The same things were measured in two ways. Each way mixes the same 11 hidden numbers, adds some noise and spreads widely along 7 directions of its own, which tell nothing about the thing.
Some things both ways: the first way, then the second way.
[  4  -8  18  24  24   5  18  31 -72  26 -27 -35  28  47  12 -10 -23   7
  17 -11 -24   6 -36 -31  23 -51  -8  13  27]
[ 16 -18  -1 -16   2 -15   9  47  -3   4   3   4  23  23   0 -10  -6 -21
  -6  33 -11  -1  11  22   7  -2   6 -42 -14]

[ 17 -63  19   5 -43 -27 -16  -7 -11  24 -14 -48   9  31 -44  37   0  19
  27  38  11 -13 -54  16 -12   7  30  33 -48]
[ -3  32  -1 -26 -44  15   4 -14  27 -20 -10  14 -35 -28 -41  -2   1 -16
  17  29   1  28 -21   9 -13  -2 -31  -3 -20]

[  4 -18  31  -4 -35 -26  27 -31 -11 -19   8 -10   9  39 -27  16 -31  18
 -10  -5  -5  26  -5 -22  22 -12   1  19 -18]
[  7 -12  33  28   8   8 -19   2  12   1  27  -5   1 -11  15  41  13 -48
 -21   7  -9  -6  11  18 -21 -15 -11  -3  -2]

[  2   6  33 -12   8 -37  51 -19 -28 -31  18 -17   1  21 -27  33 -39 -10
  44  -4 -31  59  15 -58  31 -28 -29  32  14]
[ -2  38  10 -15  30  -2   3   3  40  17   0 -32  -7   7 -35   3  15   0
 -13  14  -3  19   0  21 -35  -2  15 -11  -9]

[  8   1   2  -5  57 -27 -30  24   0 -30  16  31  38 -58  26 -20  11   3
   5 -21  -3 -25   3   0 -21  -1 -19   0  56]
[ -2  12   4  36  12 -53 -38 -29  10 -59   9 -10 -21 -33  27 -54   5  -5
 -13  19  10  -2  68   6 -49 -44   9  -3  -6]

[ 31 -10  11  18 -33   2  38 -42  -4 -10 -28 -14  -2  16 -54   0 -11  12
  37 -30  -3  42 -56 -21  65 -20  -4   6   2]
[-14  26   1  22  28 -22   8  -7  -4 -54 -19  -5 -32  -4 -24 -50  11   0
   2 -10  13  40  34 -13 -10 -34  10  -6  -2]

[ -9   9  20   7   8 -18 -24  11 -23   2  -3 -15  13  29  33   2 -40   3
   5 -11  -9  14  -3 -33   8 -29  13  11  12]
[-16   9  24 -50 -59  39 -17 -22 -31 -42 -18  10 -15   8 -14 -20  11 -17
  57 -25  -7  -7  -6 -11  -3 -19  12  30   5]

[-26  13  -2 -13 -16 -33  19 -14  15 -29  48  18  12 -15 -15   8 -45  -7
  -9 -24 -41  19  21  -9   9   5 -11   3   7]
[-15  39  -3 -22   9  37 -35 -43  50  20 -22 -21 -35 -23 -15  26  14   3
 -10 -14 -22  15 -18   3 -59  -9  18  27 -18]

[  5  -6 -29  -9  37 -55 -53  57 -10  35  20  10   8 -46  40  33  25  10
 -17  38  13 -25 -40  -5 -30  25  -4 -16  20]
[ 10  -8  12 -10 -33  18  30  20  -8 -22 -11  13   2  -4 -30  13  14 -17
  21  41  18  -3 -10  10  -4 -11  -8 -19  -6]

[  7 -26  -1   2 -27 -28  14 -16  32 -11  11  18   0 -23 -39  32 -19 -17
 -15   7 -14  23 -19  13   0  38  -8   3   7]
[ 32   1  -5 -21   7   7   8  28   5  -2 -11  27  -1   9 -44 -31   3 -32
  -7  52  30   1  12  -1   2   2  20 -35  -9]

[-40  20   7  -4  35 -10 -17  17  27 -24  54  26  27 -44  29 -25 -13 -22
 -64 -16 -22   8  31   8 -28  33 -23  28   9]
[ -2  16   0 -33  13  20  18  -6  19   6 -10   7  11  11 -27 -31  12   6
   8  16  19  -8   1   0 -18  -7   0  12  10]

[  4 -56  -8  25   9  27 -33  25 -18  18  28 -22   2 -22  15 -22  16   5
 -16 -14   0  24 -14   2  -3  -3   0  39  -4]
[-11   5 -28   1  35   2 -34 -18 -16 -44  -5  -9  11  34  36 -43  11  12
  -4 -22 -15  10  19  -4   0 -19  29  29  14]

[-15  -6  -5   2  -8 -29  -3 -32  20 -32  26   2   6  -1 -32  10 -40  -2
  31 -12 -25  22 -12 -32  18 -15  13  -8  29]
[-11 -38  21  29  27 -34  -9  23 -10 -11   4 -20  20  -7  31 -13   9 -20
 -16 -14   2   0  55  17 -18 -36  11 -32 -20]

[  0  -9  13   4 -13 -14  -2   8  10  18  -3  -6  46 -34  -1 -14 -14 -22
 -20 -16 -25 -40  -7  39 -27  17  -1  23 -17]
[-33  34  32 -38 -32  32  11  -8  26 -18 -53 -19 -18 -26 -48 -10  -7   3
  36 -17   1  17  -6  20 -46 -17   8  11 -15]

[-28  45  -2  -4  81 -50  -9  26  21 -21  52  10  45 -30  20  16 -36  -3
  -1   4 -32 -23 -17   5 -31  42 -11  27  19]
[ -4 -16   2  38  46 -30 -10  -2  24 -11  11  -7  18   0  19 -23   2  -2
 -39  10   7   0  60  15  -9 -20 -19 -16 -20]

[-29  27 -27  -6   2 -30   3   5  -8  -9  13  15 -18  -6 -10  16 -26 -14
  27  -6 -11  33 -25 -23  31  -6   2 -20  15]
[  1  11  -2   0   8  14   3 -17  -5 -16 -12 -25 -20   0  -5   7  17  20
  11 -19 -16   6  12 -19 -27 -37  19   8 -12]

[-36 -31 -42   9  30 -36 -38   8   1  26  52 -21 -37 -16  12  -1   0 -25
   2  55 -17  17 -45  -9 -22   7  30  22 -42]
[  6   6   2   6  -1  27  15  11  -5  -1  -2 -26   1   9  -9  47  22   2
  21   1 -22  15 -25  -4   1 -11  13 -26 -30]

[-11  16 -15  -1  45 -40 -43  34  -9  18  37   2   0   4  49  22  -1  33
  -5   0  -7  16 -22 -20  -9  -2   5   2  31]
[ 41  -1 -28  -5  26  30 -26 -14  10  24  16  15   9  -7  33  37   6 -26
 -26  26 -39   7 -24 -14   0  17   3 -22   8]

[-16  23   8   4  29 -22  21 -19   7 -15  17  17  40   2  11 -17 -44   0
 -22 -38 -34  -7  17 -19  -2 -16  -4   1  45]
[ 20   1  38 -29   5  13 -14  29   1  27   1 -15  10  -7   1  16 -13 -40
   1 -12 -40   4   9  10 -18   4  27 -41   1]

[-13 -35 -11  -5 -69   7  -1   0  -2 -14  17  -1  -1 -11 -56  13 -20   1
   4 -19  -4  28  -3 -24  32 -11 -10 -16   6]
[  3  -2 -15 -49   1  38  15   5  12  27 -12 -10  14  24 -29   4  14   8
  -2   1   1   8 -15  10  -1   0   6   1 -11]

[ 20  26  35  10  39 -17   8  38 -51  -4 -20  -7  30  28  35   3 -37  30
  22 -23 -30   1 -21   4  22 -16 -30  23  24]
[ 18  16 -23 -23  15   5  -9  17  22 -15 -24  15 -26  15 -32 -51 -15  11
 -18  32  12 -11  26   3 -38 -25  27  20  -9]

[-23  12 -35  -6  22 -31 -22   2  13  15  31  10 -18  -7  13  12 -17   5
 -30  18   8  11 -16 -34  -1  15   1  -3  15]
[ 35  -1  -3  19  28  -1  19  53  11   7  30   1   5 -23  18  33   3 -24
 -15  55 -13   4 -25  21 -29   2  -5 -34  13]

[ 17 -61 -40  -2 -20 -25 -50   2  -2  10  36  12  -9 -31  -3   0  10  50
  -3   1   7 -29 -19   5  -8  -9  19 -14   5]
[  1 -14  -3  14  14  16 -25  24  16   3  12 -15 -10 -31  29  48  10  -9
 -31   9 -18   5  -1  28 -40  -6  -2  -5 -14]

[ 19 -32  16   3  24 -23 -20  38 -61  20   2 -15  23   6  37  -4  26  23
   2  -3   1   1 -11 -24  -8 -42  -4  12  20]
[ 32  21 -23 -46   7   6  -9   8  40  35   9  21 -12 -11 -27  -4   3 -17
 -29  60  -4   9 -10  10 -18  25  -6 -28  -5]

[-26 -43 -32  -3 -22 -13  -1   9  -1   0  51  -4   4 -14 -32  23 -29  -5
 -23  17   3   3  -2 -32  -3  10   1   0   1]
[-21 -11  -1 -18  -5  17 -39 -12  -8 -20  10   3  13  48   5 -11  21 -13
  -5 -13  -4  -8  21   9  23  -1   1  26 -12]

[-37  34 -13   7   0  -8  -2  27 -37  12  13 -17   8   2  33 -21 -17 -31
 -12 -14   6  27 -16 -42  24 -22   6   5 -23]
[ -1  24 -18 -26 -27  27  -9 -33  12 -38  -6  31 -30  -4 -44 -21  24  10
   5  35  27  10   8 -16   9   7 -29  15 -14]

[-30 -18 -19   2 -37  14  17  -3  -5 -10   7   4   5 -21 -52 -15 -15 -33
   4 -19  -9  16  -9 -23  27 -20  -9 -17  20]
[ 14  -6  11  -5  25   9 -17 -21 -15   2   3 -28  36  46  16 -11   3  -3
   3 -34 -33  -5  38 -16  21 -17  28 -17 -13]

[-32  10  -3 -11   5 -33 -16   3   2   2  15  -1  -7  -8   1   7 -15 -22
  -3  14 -18  12  -1 -14  -6  -2   1   2   4]
[ -2   9  17  -5  19  14  36   6  27  32   1 -26  23 -19  -1  29  17   3
  14   7  -9   2 -22  12 -35 -10  -7 -23  -4]

[  3  20  11   0  48 -18 -35  17   5 -14  16   7   1 -19  28   1  -4  16
  10 -10 -12  16 -18  14   0  19 -20  36  10]
[  4  -1   9  36 -14  11  24  -4 -21 -67  -1  -1  18 -15  11   5  20   0
  33  33  17   3   0   2   0 -16 -13 -16  10]

[  9  -3  -3   8 -23  -8 -10  -5   6 -11  -7  -3   6  -5 -34  17 -28  11
  26 -17 -11  16 -33 -23  35  -8 -10 -15  35]
[ 21 -24  24  17 -37  25  23  20 -30 -23   3 -21  32 -14  12  59   8 -41
  32  15 -15  19 -30  20  15  -6  -1 -59 -10]

[ 14  -6 -21  -7 -14 -35 -17   8  -4  23  -1  -1   2   9 -17  40 -18  45
  14   2   1 -15 -37 -12  13   0   4 -16  27]
[-34   2  -3 -20  21  22 -12 -25   3  -9 -12  21  17  22   4 -30  23   3
   6 -19   0   3  13 -15  20   6 -18  20   4]

[-19 -57  -2 -15 -39 -29 -36  18 -33  19  20 -28 -17  16 -18  28  28   8
  19  32  11  22 -13 -23  -7 -33  21   2 -21]
[ 16 -10 -13 -40  43  21  15 -10  35  75  17   0  43  24  -1   9  18   7
 -29   9 -14 -10   3  -5   6  15 -20 -20  -7]

Other things, the second way, with their names:
K_644: [-37 -19  10 -15 -31  24  28  -8  10  -2   1  16  36  -2 -21  17  41 -26
  22  19  34  22 -27  22  37  20 -59 -23 -22]
K_838: [-16 -16  21 -43 -51  44 -10 -17 -34 -36 -23  16   7  27 -26 -20  10  -6
  38 -29   3  -8  25 -18  35  -9  -5  14 -16]
K_323: [-28 -37  17 -14  -7  17  25  16   1  20   6  -2  20 -30  15  40  37  -8
   1   2  10  -4 -14  26 -29  -9 -36  -4   7]
K_661: [ -2   8  20   3 -61  37   0 -15 -23 -62  -8  -8 -15 -13 -12  33  14   0
  46   8 -10   5  -8  -4   2 -16 -11   2 -17]
K_184: [-15 -16   7 -29  50  31  23  -8   0  38  -1  -5  58  55 -17  -8  34  -2
 -11 -31   7  10  14  -8  43  15  -7 -12   4]
K_857: [ -1  12  10 -37 -39  62 -15 -13   4 -13 -18   8  -7  26 -37  21   7 -11
  21   2 -11  -2 -16  -1  12   5   1  21 -19]
K_893: [ 23 -15   3  13 -10  15 -11  16 -17 -34  -4  -8   1 -11   6  20  -3 -30
  -8  12  -5  19   6  18  -4 -14  16 -27  -7]
K_755: [ 45   5  14 -31 -66  47 -13 -11  -5 -19 -25  11 -21 -27 -30  32 -15 -40
  21  38 -16  -1 -15   0 -15  -3  17 -28 -11]
K_70: [-22 -10  29  20 -37   9 -34   4   3 -54  -9  19 -11 -32   9  16   7 -41
   6  29   8  -2  13  25 -15  -2 -19  -2 -13]
K_750: [  1  -3 -18  -3  43  17 -32 -26  12  16   0  -4  15   8  37  -6   9 -13
 -18 -21 -26   5   3 -10 -12  -9  19   6   3]
K_619: [-19 -60  40  44 -21 -26  35  86 -31 -48  25  -9   6 -30  25  12  14 -31
   5  19  41 -17  19  61 -43 -54 -22   0   4]
K_279: [ -4   9  22   0  -6  48 -14 -29 -10 -33  -2   5  23  19  16   7   3 -15
  28 -18 -22  -8  -6  -9  12   0  -9  26  19]
K_234: [-42  33 -14 -37   0  45   3 -35  40  -6 -26  20  -7   2 -45 -19  30  19
  11   7  26  16 -22   0  -4  16 -31  38 -10]
K_494: [-39 -36  17  16  23   7 -24 -41  -7   1   7  -3  47  29  40   6  39 -21
  -5 -39  -5  -8  32  -5  26 -12 -19   7  -9]
K_603: [ 25   2  -9  12  17 -14  11  33   6  -4  13   5  -1 -10  -5  -2   8 -22
  -7  45   1  14  -3   4  -6  -5   5 -47 -17]
K_830: [ 17  39   6 -16   1  23 -18 -28  28  -1   5   6   1 -23 -15  21  16 -15
   3  41 -18  17 -12 -11   2  38 -11 -40  -3]
K_185: [ 20   6 -20  -4  18  22   2 -17  39  39   2  13  19 -20   5  37  19 -24
 -14  49 -13  12 -36  -3  -6  22 -16 -43 -14]
K_811: [-27 -27  15 -24 -29  29  14  40  -9 -19 -34  -9   4   1 -10  10   6  17
  17  -4   6 -18  10  29 -35 -26   5  19 -12]
K_59: [-16 -34  18  19  17 -13 -19   2   1 -13  10  13  21 -12  38  -7  18 -12
 -18   9   5 -26  48   9 -18 -14 -19  -2   3]
K_600: [-12 -32  27 -11 -12  26  25   7 -32   9  -6 -12  37  17   9  27  25 -32
  34 -32 -10   7 -17   0  19 -20   4 -23  -5]
K_162: [ 15 -16  11 -28  15  15  -8  24 -17  12 -11   6   6  33 -15  -7  -3 -15
 -11 -15 -23   1  33 -13  18  -3  19 -20 -10]
K_191: [ 11  -6   8 -16  46   4  -2   8   3  18  11 -13  22  29  15 -24 -11  -1
 -26 -33 -26  -2  35   3  -7 -16   5  11  18]
K_64: [ -8  43   1 -41 -16  33  53   1  24  19   0 -24 -18  -1 -58  21  31  16
  38   7   4  27 -58   6 -23 -10 -14   4 -12]
K_392: [-27  -9 -36 -34  36  -1  16  20  31  44  16  15  30   6  19   2  31  14
 -24  25  -8  15 -26  18   3  27 -45 -10  -2]
K_645: [-56  -5  59   0 -17  11  20   3  -1 -22 -21 -13   7 -15 -11  -3  15 -20
  38 -40  10   2  10  23 -27 -33 -18  19  -1]
K_729: [-16  -5  15 -16  13  16  21  18  -2   7  15 -15  23   3   6   4  22   2
  13 -16  -1   4  -6  12  -5  -4 -15  -2   4]
K_557: [ 32 -20  14 -11   1  29  12  76   7   7   4  -6   5   1 -14  25 -23 -16
 -18  30  -1 -17   2  40 -31  -8  11  -9 -10]
K_148: [  2   8  31  -1 -26  30  25  -4   4 -24  16  -1  22  -1 -25  25  15 -12
  21  23   8   7  -5  13  21  14 -43 -16   1]
K_842: [-16 -19  24   5   8   1 -15 -23  15   3  10  21  16 -18  23  -4  30 -13
  -1  20  12 -40  32  -6 -29 -13 -20   7   5]
K_866: [-22 -14  24  -7 -25  -9  15 -18 -29 -42   2 -17  10  18  -2 -28  15  14
  27 -33   2  -1  47  -3  10 -40 -23   9  -8]
K_314: [-38  -7  24 -28  -4  31  25 -25  12   4   5  16  51  15  -4  -2  28   7
  17  -6   5  -1   3   4  32  25 -70   8  14]
K_24: [  5  18  16 -21 -60  35  12  -4  10   3 -17 -15 -34 -66  -3  57   5 -32
  48  11 -26  17 -69  14 -66 -26   7 -13 -11]
K_98: [-14 -19  10  -4 -21  -9  17  25  -8 -32 -20  35  20  13 -25 -31  15 -32
  16  51  36  -4  14  13  21  -1 -14 -32 -15]
K_329: [ 13  31  19 -40   6  23   0  17  25  16 -11  -8 -12 -17 -22 -15 -16 -20
  10   0 -15   6 -15  12 -47  -7  25   0  11]
K_991: [ -7  25  12 -33 -34  26  15  -5   9  -9   2  13  -6 -34 -16  14  14 -17
  29  21 -11  29 -35   6   1  22 -39 -22   5]
K_74: [ 10  29 -38 -26  35  -6 -24  -5  40  -3  -6  22 -45 -10 -27 -56  -1  11
 -41  27  13  11  28  -3 -38 -11   4  22  -6]
K_293: [-31  -9  21   9   2   0 -13 -48 -20 -50  15   5  35  31 -10 -50  36 -14
  15 -30  34  19  57 -14  69   2 -34  -8 -17]
K_387: [-35  10  21 -19 -13  15 -13 -30 -19 -24  -3 -17 -14 -11   7  -3  25  -2
  28 -57 -19  25   9 -14  -4 -20  -5  13  -3]
K_484: [  0  19 -33 -32  27  13 -12 -21  26   2   5  27   1  19 -22 -38  23  11
 -19  28  17   8  10 -13  15  19 -15   5  -4]
K_841: [ 22  55 -23 -62 -28  38 -24  -2  28   8 -11  -3 -40 -17 -30   6  -8   2
  16  24 -37  23 -44  -1 -28  18  20  -6 -20]
K_835: [ 11  46  14 -13   9  43 -16 -11   6 -23 -14 -21 -20   3 -22   8  -8  -2
  13 -23 -31  25  -5  -8 -13  -1  26   8   4]
K_604: [  8  49  -5 -36  14  18 -16 -24  33  15   0 -15 -27 -13 -20  -7   4   5
  -1  -5 -26  20  -9  -6 -35  -2  11   7  -1]
K_945: [ 33  -4   5  -8 -21  35 -15 -21  -2 -12 -29   5  -7   0  -5  15 -20 -34
   3   4 -25  -1   1  -5 -16 -26  24  -5  -4]
K_178: [ -9 -20  24  10  16  46   4  -6  11  21 -23 -50  52  -5  32  63   5   7
   8 -31 -34  -6 -10  21 -27 -10  15 -16 -13]

Some of these things the first way, each followed by its name:
[ 10  -6  35   1   8 -24   8  -1 -25 -19  27 -23  12  24  -5  22 -11  27
  26 -18 -24  53  -7 -38  24 -21 -17  34  12]
K_184
[-21  28  18 -20 -16 -21   8   6 -14   4   0 -24  26  40 -17  32 -40  20
  12 -11   0   1  -2 -21  14  -6  -5  15   3]
K_314
[-26 -21   1   2  -1 -25 -16  11 -10   5  39 -15  11   2   3   5  -4  -4
 -14   7 -16  22  -8 -27  -7 -11  14   9  -4]
K_494
[-58   0 -39 -18   5 -37 -32   3  38   3  72  25   3 -40  13  -1  -4 -15
 -53   3  -3  -5  20 -11 -42  23  24  -8   5]
K_59
[ 18 -39 -20   1 -11 -28 -51  28 -10  27  -5   0  17 -22   4   8   7  34
   6   9  14 -52 -42  15 -14   0  19 -16   6]
K_838
[-54  61 -25  -9 -15 -28  20 -10  14  19   7 -16   4  25 -12  28 -65 -38
  -3  -6  -4  21  -8 -66  24  -5  20 -15  10]
K_991
[-26  25 -38  13 -10  -3  16   2 -33  20   8   7  16   3   3 -33 -19   1
 -25 -37  -8   2 -24 -60  41 -47   5 -44  38]
K_162
[-50 -26 -20 -10 -35 -15 -35 -13  40 -22  77  23   2 -25  -7 -12   2   2
 -59 -20   0  24  28 -11 -17  11  23  -4  -1]
K_323
[-10 -16 -11  -3 -30 -18 -12   4 -13   5  28 -11   4   5 -13   3 -29  23
 -11   4 -11  -6 -13 -19  12  -6  -3   4 -15]
K_857
[ 11 -16  21  25  32   7 -22   3   7 -31  39   2  35 -23  18 -32  -9  26
 -15 -43 -20  16  -9  12   1   6  -9  41  11]
K_893
[-27 -26 -38  13 -16  11   5  35 -29  49  10  -6  14   8 -14  -1  -7  -1
 -38   2   2 -13 -28  -9   4  -6   5 -14  18]
K_392
[ -9 -25   0   8   5   3  -7  11 -13  -5  27  -2  12 -13  -3 -17   3   6
 -20 -13  -4  14  -9   2   2   0  -9  22  -5]
K_484
[ 68  -1  19   7  -1 -19  11   6 -58  25 -62 -24  10  24   2  13 -12  50
  56 -24   0 -13 -47 -10  44 -41 -17   8  10]
K_835
[ -3  10  12  -3 -20 -40  12 -17  25   6  -7  -6  30   9 -23  24 -43  -1
 -14   7 -14 -26 -18   3  -9  26   6   5  -4]
K_645
[-17  23  24  -3  23 -39 -20  18   7 -13  28   2  30  -4  36  11 -26   1
  -3 -19 -29  15   5   6 -13   8   3  20  11]
K_755
[ -4   6 -18 -10  16 -40 -44  17   3   5  32   0   8  -5  24  17 -42  34
  -8  16  -5 -33  -9 -14 -11  13   4   9  -3]
K_557
[-25   6 -36  -8  -1 -22 -27   0  17 -13  31  12  -9 -26 -15   1 -27   7
   5   0  -4  -9 -21  -7  10  12   4  -8   3]
K_661
[-41   5  -4  -8  -3 -24  -7 -12  -2 -23  36 -17 -26  12 -19   8 -35 -24
   7  30  -8  46  -9 -56  21  -7   0  16 -21]
K_64
[ -6   6   0 -11 -32 -31  -9 -15   9  12  -7  -8   4   5  -8  23 -38 -14
  -2   0   0   3   3 -43   9 -12   8 -11  11]
K_329
[ -7 -19   4  13 -10 -29  27  15   5  36  -9 -16  13   7 -25  45 -24 -32
 -14  29 -20   6 -43  19 -17  38   4  16 -10]
K_98
[-10   2  12   3 -14 -33   2 -15  -9  16  14 -28  12  33   5  13 -49   6
  -1  -3 -21   9  -8 -29   7 -15  18  17 -18]
K_70
[-37  10   1  14  16   5 -17 -13 -28 -19  31 -20   0  29  14 -44 -53   8
   9 -31 -35  20  12 -58  32 -63   4  16  11]
K_841
